There are 5 hidden switches. A switch that is on adds its own fixed numbers to the row, and there is some noise. The rows also spread widely along 6 directions, which tell nothing about the answers.
In the rows, 128 means zero.
Known rows, each followed by its switches (1 for on, 0 for off):
[116 123 111 167 146 123 108 111 143 144 129 107 129 117 114 145 103 130 139 148 108 136 138 136 103] => 1 1 1 1 0
[128 134 117 142 142 131 121 94 122 134 138 137 115 110 113 149 111 106 134 133 106 140 137 133 89] => 1 1 1 0 0
[139 139 124 98 113 128 125 77 135 117 128 113 118 89 125 111 134 98 145 130 80 138 133 142 94] => 0 0 0 1 1
[121 136 110 133 136 134 115 98 145 122 140 114 123 103 118 146 106 111 140 140 111 153 139 135 96] => 1 0 1 1 0
[135 137 116 148 129 113 117 109 116 141 111 120 115 105 132 130 110 118 142 141 84 110 128 119 92] => 1 1 0 1 0
[117 117 119 113 131 125 121 93 153 113 135 97 116 104 109 117 137 122 152 144 98 150 135 161 109] => 0 1 1 1 0
[155 131 123 150 125 124 123 75 121 145 133 129 127 105 124 130 131 112 133 141 76 113 144 134 91] => 1 0 1 0 1
[90 129 127 146 137 125 117 111 128 142 120 131 130 126 109 146 114 129 138 148 100 144 112 124 107] => 0 0 1 1 0
[89 127 122 161 139 124 114 120 131 147 123 126 134 130 109 153 104 131 135 150 107 139 116 117 107] => 0 0 1 1 0
[126 127 113 113 118 128 117 90 145 113 126 93 121 96 127 122 129 127 154 149 89 143 129 140 107] => 1 0 1 1 0
[144 134 105 159 136 132 119 102 150 137 151 118 126 107 121 143 103 100 120 140 103 123 158 138 85] => 1 0 1 1 0
[131 125 100 133 130 128 129 118 143 127 140 124 135 108 132 119 128 111 132 134 117 147 158 140 90] => 0 0 1 0 0
[100 118 127 161 149 120 108 96 141 153 118 114 143 127 106 128 118 140 149 143 107 156 130 147 119] => 0 1 0 1 1
[116 125 134 148 127 124 118 90 133 135 131 117 101 120 99 150 117 111 130 151 69 94 112 131 102] => 0 1 1 1 0
[117 120 116 175 142 120 109 100 153 152 132 100 131 120 105 146 104 124 130 149 98 122 138 142 103] => 0 1 1 1 1
[112 124 106 152 141 127 114 122 151 134 135 111 130 117 115 134 103 113 136 135 120 143 144 141 98] => 0 1 0 1 0
[111 119 118 173 142 127 102 98 145 143 134 106 122 128 105 152 101 129 141 148 99 125 125 136 114] => 1 1 0 1 0
[112 113 118 156 154 121 111 101 146 142 128 107 140 118 110 126 123 145 153 152 113 160 144 156 117] => 1 1 1 1 0

New rows, each followed by its switches (1 for on, 0 for off):
[127 139 107 154 137 131 112 105 146 131 143 109 106 104 113 168 81 96 127 138 104 124 135 129 81] => 1 1 1 1 0
[120 126 121 145 137 132 113 80 124 144 128 133 141 116 118 135 122 128 151 135 106 162 135 134 111] => 1 0 0 0 1
[107 126 124 129 119 112 109 97 131 132 100 91 122 104 124 126 119 134 160 144 83 134 109 129 113] => 0 1 0 1 1
[122 125 123 161 141 123 112 97 131 144 129 117 116 116 110 150 107 120 137 149 90 120 125 129 100] => 1 1 1 1 0
[126 130 118 175 149 127 111 101 134 152 138 131 124 121 110 151 96 110 129 138 102 121 140 133 95] => 1 1 0 1 0
[113 130 112 168 136 130 106 109 148 139 136 101 113 117 106 172 83 115 131 148 102 120 125 124 96] => 1 1 1 1 0
[114 112 121 158 136 122 112 94 130 142 124 112 124 125 111 144 123 142 152 152 96 129 122 132 116] => 1 1 1 0 0
[123 134 130 141 140 122 117 76 107 148 117 137 117 108 110 148 119 118 145 138 84 139 117 126 97] => 1 1 1 0 1
[109 105 120 156 133 124 113 99 161 132 136 89 121 125 101 136 124 136 144 157 91 120 125 150 120] => 0 1 1 1 0
[137 134 101 127 122 131 118 100 138 116 140 106 103 96 123 152 103 99 137 132 103 129 137 131 83] => 1 1 1 0 0
[140 136 104 120 122 134 116 94 153 107 145 89 98 88 118 146 101 96 139 137 96 129 140 142 84] => 1 1 1 1 0
[111 138 114 118 122 121 109 104 127 119 110 98 109 99 128 140 103 122 158 139 95 140 113 121 100] => 1 1 0 1 0
[107 124 123 164 149 117 118 117 127 155 121 130 132 124 108 136 114 126 133 149 102 130 130 132 101] => 0 1 1 1 0
[116 124 106 131 141 127 112 103 150 122 132 95 126 101 118 133 111 124 153 140 116 163 142 150 103] => 1 1 1 1 0
[138 120 113 145 129 122 120 98 130 132 128 111 120 108 123 128 128 127 147 144 93 126 138 139 100] => 1 1 1 0 0
[103 137 110 139 130 115 117 130 125 134 109 111 119 108 125 146 99 120 141 141 104 134 118 116 88] => 0 1 1 1 0
[119 128 124 133 131 128 110 78 137 136 121 108 136 107 120 126 121 133 157 141 95 157 130 140 117] => 1 0 0 1 1
[95 115 131 151 129 116 113 104 134 139 113 103 119 125 104 143 121 143 147 159 78 114 101 129 118] => 0 1 1 1 0
[140 121 120 129 132 116 128 99 138 129 132 115 121 103 119 103 142 115 139 144 86 124 149 157 96] => 0 1 1 1 0
[126 145 113 169 128 124 112 119 119 152 124 133 123 114 130 157 85 106 123 140 94 105 131 101 85] => 1 0 0 1 0
[113 127 105 168 131 129 107 116 152 137 134 97 128 119 120 160 89 126 134 151 108 125 131 122 102] => 1 0 1 1 0
[126 114 110 154 136 122 123 111 140 137 136 120 129 120 116 129 127 122 135 143 108 128 145 143 98] => 0 1 1 0 0
[95 115 133 168 134 116 104 98 128 149 111 104 118 130 104 158 109 151 152 164 77 113 98 120 122] => 1 1 1 1 0
[138 137 127 102 108 115 121 78 124 118 111 100 104 86 124 116 131 106 152 135 61 116 117 138 95] => 0 1 0 1 1
[113 121 135 173 158 119 113 92 122 161 123 134 131 131 101 140 121 138 142 153 89 131 126 139 112] => 1 1 1 1 0
[96 128 119 158 130 117 109 119 130 142 113 112 121 123 116 148 99 127 142 145 98 122 111 117 104] => 0 1 0 1 0
[92 130 114 134 147 127 113 117 137 132 125 126 132 116 113 135 106 122 148 132 127 173 130 140 105] => 0 1 0 1 0
[100 143 113 150 135 129 110 120 133 134 131 126 112 115 112 166 81 99 129 130 112 135 119 117 87] => 0 1 0 1 0
[127 128 114 144 136 127 124 98 135 141 135 131 141 112 119 129 125 116 134 133 110 151 149 138 95] => 0 0 1 0 1
[148 122 118 139 138 120 135 98 121 139 137 142 122 109 118 110 143 104 128 135 91 119 153 149 87] => 0 1 1 0 0
[111 127 112 163 135 125 112 106 152 146 129 104 138 116 116 144 104 125 133 145 105 139 135 132 102] => 0 0 1 1 1
[122 132 108 157 141 121 111 113 136 141 127 111 122 109 119 150 95 119 137 142 104 132 135 128 91] => 1 1 1 1 0
[132 134 118 129 141 134 126 96 146 123 150 125 111 104 103 134 118 91 128 133 104 139 147 153 84] => 0 1 1 1 0
[103 126 117 165 138 109 116 129 123 154 107 119 129 121 119 138 106 132 137 149 98 125 122 119 97] => 0 1 1 1 0
[108 143 117 162 134 126 111 115 121 148 121 129 124 116 120 165 88 119 129 144 99 128 117 104 91] => 1 0 1 1 0
[99 119 123 147 133 123 103 97 138 132 117 100 122 120 111 145 109 140 158 150 98 140 112 132 121] => 1 1 0 1 0
[104 128 131 145 146 130 118 83 139 145 133 128 137 119 98 141 119 122 136 142 100 157 128 143 109] => 0 0 1 1 1
[121 149 125 144 136 130 117 93 116 138 130 136 99 105 107 171 91 94 128 137 86 117 113 115 79] => 1 1 1 1 0
[128 128 106 132 124 114 121 122 140 125 122 99 117 99 130 121 117 115 139 142 97 124 140 136 89] => 0 1 1 1 0
[124 119 125 147 139 128 121 77 139 141 141 125 121 118 98 141 129 115 136 139 91 133 132 150 105] => 0 1 1 0 1
[115 124 132 151 138 124 112 82 129 140 129 117 112 117 100 150 116 126 143 151 81 123 113 135 108] => 1 1 1 1 0
[106 136 126 131 123 133 110 81 146 124 133 96 100 106 95 170 96 103 136 140 86 129 107 132 97] => 0 1 1 1 1
[115 118 125 175 157 118 112 102 126 159 122 126 137 126 110 135 118 139 143 152 101 138 135 140 110] => 1 1 1 1 0
[127 121 106 153 133 128 119 107 137 138 134 120 136 116 127 136 118 127 140 143 110 141 145 131 102] => 1 0 1 0 0
[115 119 119 162 131 118 107 102 140 140 119 94 118 117 113 147 108 139 146 157 86 114 117 130 110] => 1 1 1 1 0
[125 115 107 138 123 135 121 104 156 122 146 113 132 121 122 124 131 117 139 138 111 137 147 145 110] => 0 0 0 0 0
[102 130 114 137 142 131 108 95 156 129 136 100 122 107 101 153 98 114 141 136 117 163 131 146 99] => 0 1 1 1 1
[101 122 123 147 140 119 115 109 133 140 119 115 124 122 108 139 116 130 143 149 99 135 118 134 107] => 0 1 1 1 0
